There are 5 ways to turn a row about zero (a turn may also mirror it). The second row of each pair is the first, turned, with some noise.
Known pairs, each followed by its turn:
[-56 -45 -39 -20  35]
[ -4 -57  50 -25 -33]
(0)

[-23 -19 -56 -58  32]
[-22 -26  38 -77  17]
(4)

[ 44 -37 -52 -60   5]
[-22  23  50 -57  51]
(4)

[ 37 -24  20 -26 -36]
[ 11 -63   9 -16 -15]
(2)

[-18  58 -12   3  22]
[-11  37   7  45  33]
(2)

[-15 -29 -55  55  10]
[ 45  19  11 -38 -61]
(4)

[ 61 -51  54  36  56]
[ -18  -50 -104  -14  -21]
(2)

[ 15 -33  58 -56 -22]
[ 55 -53  -5  -1 -30]
(2)

[ 12  44 -48 -49  30]
[20 79 22 -9  8]
(1)

[-17 -37  52  39 -20]
[ 37 -10 -33 -49  29]
(2)

[-61 -15 -52 -24  16]
[-17  31  56  52  43]
(3)

[ 14 -19 -42  36 -61]
[69 -9 13 44 33]
(0)

[-28 -51  30  18  26]
[ 41 -53   7  10 -29]
(1)

[44 20 37 43 19]
[-16 -19  11  62  45]
(1)

[ 30 -31  25  20   8]
[-18 -11 -22  40  -6]
(0)

[ 43 -39 -10  56  19]
[-20 -27  10  71  28]
(0)

[-38  -7 -40  -8 -12]
[ 36 -18  34 -29   1]
(0)

[-24  51  33  55  25]
[-32 -29  70  20  24]
(1)

[-56 -15  -6 -57  23]
[ 25  18  34 -23 -67]
(1)

[ 59 -11  56 -10  38]
[ 44  -5 -12 -77  -4]
(3)

[ 25 -13  58  30 -42]
[-41  -3 -56 -46 -21]
(3)

[-55  39  19 -53 -40]
[ 41  33 -33 -79 -29]
(0)

[-54  40  -5   0  28]
[ -2 -61 -24 -15 -27]
(4)

[-33 -53 -33   2   7]
[-26  -4  30  16  52]
(3)

[-48 -31  11 -23  56]
[ -5  40  64 -26  22]
(3)

[ 19  31 -41  52 -48]
[87 11  8 20  3]
(4)

[-56 -51  38 -48 -51]
[-60 -29  78  45 -17]
(4)

[-26 -34  28  25  -6]
[ 29   5 -28 -44   6]
(2)

[ 29 -59 -51  61   6]
[-32 -79  11  -1  53]
(3)

[-53 -42  53  -8 -17]
[ -4 -46  -2   0 -77]
(1)

New pairs, each followed by its turn:
[  3 -21  14  57  56]
[-20 -46  52 -45  -6]
(3)

[-13  10   3  21 -28]
[ 24  -9 -29  -3  12]
(0)

[  1 -21  11  55 -19]
[-10  -8 -20 -49  29]
(2)

[12  7 52 44 56]
[ -6 -17  37 -67 -47]
(3)

[ 23  57 -39  -9 -28]
[ 25  51  35 -20  42]
(0)

[-27  51  37 -17  20]
[37 17 -8 52 21]
(2)

[ 42 -50  24 -10   4]
[  5 -50 -31 -17 -36]
(2)

[ 33  29 -59 -23 -34]
[-46 -18  67  14 -10]
(2)

[-26 -11 -55   0 -32]
[ 55 -11  40 -12  -1]
(0)

[53 19 23 -4 59]
[-29  29 -63 -20  26]
(4)

[-32  -4 -23 -26 -32]
[  8 -35  42   5   2]
(4)

[ 34 -22 -26 -11 -26]
[ 13  29  36 -10  32]
(4)

[ 30 -51  29 -29  31]
[ 49  -1 -30  48 -24]
(1)

[ 48  56  46 -32  38]
[-19  49  26  76   8]
(1)

[ 44 -14 -33  27 -34]
[39 12 23 50 20]
(0)

[-10  19  45  55  -5]
[ 17   7 -45  48 -32]
(4)

[-40 -17 -14 -49 -40]
[-14  53 -11  39  28]
(3)

[-52  15  22  45  50]
[-30  -2  71 -11 -40]
(3)

[ 18 -28  21  27 -19]
[ -6  34   8  31 -11]
(4)

[ 28 -32 -47 -33  14]
[ 29 -10  -2   9  55]
(3)

[10 44  6 56  8]
[ 43   5 -50  18  -6]
(4)

[ 52 -55 -20  -9 -56]
[ -2 -29 -69   2  56]
(3)

[ 19 -36 -23  51  10]
[-25 -58  12 -20  23]
(3)

[-28  22 -30  20  24]
[ 24 -24 -25 -27 -28]
(4)

[ 40 -42 -45 -57  37]
[-33 -14   2  13 -92]
(2)

[-57  25 -31 -57 -51]
[-42  44  -2 -68 -55]
(1)

[43  0 22 13 14]
[-22 -30 -35   3   1]
(2)

[-28 -51 -42 -45 -30]
[ 17  15  53 -37 -57]
(2)

[-16  60  43 -48  54]
[-68  44 -20 -64 -10]
(0)

[ 19  21 -31  28 -56]
[65  9 21 16 18]
(4)

[  1  20  53  24 -12]
[-40 -26   8  35  -2]
(1)

[-34 -23  32  -9  -4]
[ -2 -28 -32 -14 -34]
(0)

[-57  39  56  50  -2]
[  8 -50 -48  68 -51]
(4)

[-55 -39  36  40 -22]
[-13  -3  16  52 -67]
(4)

